The first 7 rows are patterns. Each new row is the sum of 2 different patterns, raised or lowered, with some noise. Before adding, each is slid sideways (what falls off one end comes back at the other) and multiplied by a number that may be negative. Names go in the order of the patterns.
Some rows, each with the names of its patterns after it:
[-1.45 -0.45  0.74  1.55  0.50 -0.93  0.51 -0.57 -0.10 -0.91  0.92 -1.98
  0.21  0.68 -0.09 -0.44  0.14  0.58  1.34  0.53 -1.17 -0.60 -0.40  1.56
  1.98 -0.80 -1.29 -1.25 -1.09 -0.95  0.26 -2.11  0.06  2.17  0.27 -0.48
  0.00  0.38  0.58  0.52  3.51] => (3)
[-2.26  1.67  0.40  0.63 -0.45 -0.19  0.28 -2.82  0.49 -0.80 -1.73  0.43
  0.70 -0.55  1.36  1.28  0.37  0.80 -0.66  0.49 -0.41 -0.88 -0.58 -1.66
  0.92 -2.03 -0.05 -1.12  1.95 -0.33  1.70  0.21 -0.19  3.29 -0.09  0.36
 -0.07  0.38 -1.28  0.15  2.53] => (6)
[ 0.01  1.04 -1.23  2.94 -0.01 -2.80  0.06  0.66  0.33 -1.92  1.44  0.18
  0.86  0.80  0.21 -0.98  0.35  0.45  0.23  0.25 -3.51 -0.73  1.57  0.82
 -0.92  1.23 -0.05 -0.45 -0.89 -0.95 -0.45 -0.20  2.29 -0.37 -0.90  0.35
 -0.58 -0.09 -2.11  0.70  2.37] => (4)
[ 0.13 -3.51  2.33 -0.50  0.95  3.51 -0.74 -1.08 -0.74  1.49  0.00 -0.18
  3.51 -0.81  0.53  1.22  0.27  0.22  3.51 -1.05 -0.03  0.51 -0.05  2.40
 -1.25 -1.64  0.59 -3.04  0.93  0.04  0.46 -1.13  0.00  0.32 -0.06  0.48
  0.72  1.61  2.66 -3.29  0.21] => (5)
[-0.80  0.52  0.00 -1.75 -0.03 -1.70 -0.97 -2.65 -0.43 -0.21 -2.43  0.37
 -3.51 -1.39  0.14 -0.40 -2.42 -0.34  0.06 -1.72 -0.01  0.56 -0.39  0.71
  0.26  0.28  0.19 -1.26  1.19 -0.02 -0.27 -0.46 -3.29  0.45  0.20  2.17
 -0.25  2.46 -0.19  0.25  1.54] => (1)
[-3.47  1.74 -0.07  1.45  0.42 -0.04  2.29  1.19  3.51  1.51  1.94  1.58
  0.25  0.63  0.81  0.04  0.42  1.03  0.68 -1.50 -0.85  0.53  1.45  0.54
 -1.02  0.94  0.19  0.40  0.98 -0.16 -2.89 -1.21  1.32 -1.52 -0.68  0.20
 -0.35  0.10  0.71 -0.08 -2.44] => (2)
[-0.03 -0.21 -1.06  0.84  0.41  0.71  1.07 -1.25 -1.70  0.69 -0.28  1.13
  0.99 -0.35  1.56  1.10 -0.04 -0.51  1.76  2.44  0.42  1.00 -1.84  0.52
  0.09  0.21  0.68  0.47  0.73 -3.51 -0.13  0.60 -0.36 -0.95 -1.59 -1.08
 -0.61  0.46  0.45 -1.31  2.67] => (0)

New rows, each followed by the names of its patterns:
[-0.36 -2.09  0.75  0.43 -1.17  1.21  0.01  1.62  0.89  1.40 -0.02 -0.15
  4.14 -0.46  0.95 -1.50  1.17  0.58  0.45  3.09  0.63  1.50 -1.00  0.01
  0.25  0.61 -1.26 -1.62 -0.80 -0.60  1.40  0.53 -0.37  3.17  0.87  1.56
 -0.99  2.52  0.82  1.69 -0.22] => (6) (0)
[-1.00 -1.17 -1.37 -1.20 -1.31 -0.08 -0.52 -1.01 -2.79 -2.13  2.26  0.73
 -2.15 -2.96  0.28 -2.32 -0.79  0.12 -0.55 -2.94 -1.94  0.22 -4.93 -1.67
 -0.25 -1.76 -0.51 -0.50  0.68 -4.07 -6.79  0.44 -2.16  1.31 -3.28 -1.32
  3.55 -0.29  1.45 -0.10  2.43] => (4) (2)
[ 0.31  0.46 -0.48  2.60 -1.23  0.89 -0.37  0.20  0.63  2.37 -0.98  0.02
  0.71  0.94  1.88 -1.62 -1.39 -0.06 -0.87  1.90 -0.34 -0.52 -1.50 -0.63
 -0.42  0.24 -0.96  0.66  2.48  1.86 -2.53  0.13  0.28 -1.85  1.66  2.09
 -0.05  1.95 -0.02  0.30 -0.32] => (3) (5)
[-0.52 -0.52 -1.31  0.06  0.01 -1.22  0.78 -0.79 -0.79 -1.21 -2.98 -0.69
  0.60  0.87 -0.93 -1.51 -0.96  0.37  1.12 -2.31 -0.60 -0.13 -0.79 -1.26
 -1.36  2.02 -2.75  0.08  0.25 -0.22 -0.04  0.09  0.77 -1.08 -0.26  0.82
 -1.91 -0.90  1.28  0.46 -1.45] => (3) (0)
[-1.42 -1.57 -2.88 -1.31 -1.85 -1.88 -4.39 -1.50 -0.47 -1.28 -1.59 -2.21
 -0.04 -2.08 -2.11 -2.70 -1.18 -0.67 -1.11 -1.48 -3.12 -1.78 -1.88  0.16
 -1.00 -2.50 -1.84 -3.44 -2.80 -1.59 -1.80 -1.90 -2.29 -2.06 -2.09 -2.57
 -1.42 -2.07 -0.47 -1.70 -2.03] => (4) (0)
[ 0.16 -1.60 -1.28 -0.66 -1.79 -0.47 -1.14 -0.90 -0.48 -0.83  1.06 -1.71
 -4.65 -2.02 -1.05 -1.21 -3.66 -0.97  0.43 -1.11 -0.93 -1.22 -1.49 -4.73
 -0.33 -1.73 -0.69 -0.96 -0.60  0.03 -0.68  1.16 -0.52  2.68  0.44 -1.97
 -1.15  0.19 -1.98 -0.62 -0.05] => (4) (2)
[ 1.91  0.45  2.82 -2.42 -2.74  1.52  1.30  1.52  0.40  0.27  1.98  0.59
  2.16 -0.67  4.86  1.52  0.32  4.01 -1.04  0.84 -0.11 -1.96  1.50  0.01
  0.30 -0.25  1.57  0.95 -3.36  1.96  0.18 -0.25  0.91 -0.14 -5.22  0.17
  1.69 -1.42 -0.36 -1.69  1.23] => (5) (2)
[-0.66  0.83 -0.07 -1.50  0.13 -0.59  0.17  0.12 -1.73 -2.38 -0.33 -2.12
  0.82 -1.21  0.30  2.01  0.19 -0.91 -2.26 -0.36 -1.00  0.67  3.28 -1.72
 -1.44 -0.99 -1.37 -1.29  1.86 -3.18 -0.55  1.77 -0.39  0.42 -1.35 -1.17
  0.21 -2.13  3.14 -1.96 -0.72] => (3) (5)
[ 1.01 -1.04  1.03  0.49  1.63 -0.41  2.27  0.68  2.04  3.45  1.09  1.15
  0.68  1.21 -0.59  3.13  3.14 -1.16  2.67  2.03  2.64  1.44  1.35  1.07
 -1.51  2.12 -1.03 -0.38  1.36  2.30  0.23  2.18  1.95  0.82  2.50  1.63
  1.26  0.97 -0.27 -0.02  0.03] => (6) (0)
[-0.03  0.60  0.92  3.67  0.32  1.02  2.63  1.08  2.71  3.45  0.34  0.34
  2.70  1.25  0.55  1.40 -0.43 -0.37  1.72  0.48  0.71 -1.10 -1.35  2.28
  0.62  1.55  1.85  1.80  3.16  1.93  0.50 -2.92  0.57 -1.21  0.72 -0.13
 -1.07  0.92 -2.97  1.84  2.29] => (3) (1)
[-2.51 -0.24 -0.57  0.51  0.32  2.05 -1.04 -0.30 -0.08  0.14  0.93  0.06
  0.14 -0.56 -2.35 -1.25  0.40 -2.47 -0.22  0.10 -0.57 -3.73 -0.75  0.21
  0.02 -0.96 -2.99 -2.17 -1.65  0.97  1.48 -2.63 -0.07 -1.98 -2.07 -2.54
  0.16 -2.58 -0.30  2.01 -1.55] => (3) (0)
[-0.21  0.74  1.37  0.83  2.56  0.87  1.22  0.93  2.11  0.62  0.47  0.20
  0.83  1.67  1.01 -0.93 -0.73  0.09  1.88 -1.09 -0.69  0.89  0.98 -0.35
  0.43 -0.39 -2.71 -0.19  1.96 -1.66 -0.37 -0.60 -0.84  0.23 -0.40 -0.67
 -1.87 -2.47  0.41 -1.44  0.88] => (2) (0)
[ 0.12 -0.41  0.25  3.73 -0.01 -0.51  1.59 -0.47 -0.40 -1.72  0.24  1.81
 -0.15  0.84 -0.16  1.71  0.11 -2.20  0.37  2.98  0.10 -1.73 -0.14  0.39
 -0.83  0.79 -0.09 -1.93  1.01  0.24  0.33  1.33 -2.81  0.71  2.04  2.61
 -0.41  1.28  1.58 -0.57  1.52] => (4) (1)
[ 0.57 -0.10  3.50  0.51 -0.72 -2.03  1.72  1.72  2.18  2.32  0.08 -1.45
  2.62  0.14  0.08  1.19  0.17  2.01  1.23  0.01 -0.58 -0.09  4.08  1.18
  1.05 -2.38  0.59  1.01  0.42  1.64  0.72  1.82 -3.59  1.66  1.01 -0.39
 -0.45 -1.00 -0.59 -0.70 -0.04] => (3) (0)
[ 0.39  1.14  0.55 -2.48  0.00 -3.18 -1.79  0.02 -2.25  0.52  2.23 -1.31
  0.40  0.38  0.70  0.37 -1.36  1.64 -1.33 -0.90 -0.53 -1.67  0.72 -0.51
 -1.04 -1.54  1.74 -0.68  2.71 -0.92 -1.36  3.16 -2.19  0.43 -0.41  0.11
 -2.22 -0.27  2.38 -2.81  1.74] => (6) (5)
[ 0.04 -1.47  2.43  1.56 -0.55  0.74 -1.74 -0.08 -0.94 -1.25 -0.16  0.93
  0.64 -3.40 -1.76 -1.51 -0.27 -0.34 -0.86 -0.41 -0.24 -0.41  1.42 -1.77
  0.37 -0.76 -0.26 -1.34  0.14 -0.58 -0.18 -2.15 -0.44 -1.80 -0.26 -1.82
  0.04  1.22 -1.27  1.26  0.50] => (3) (0)
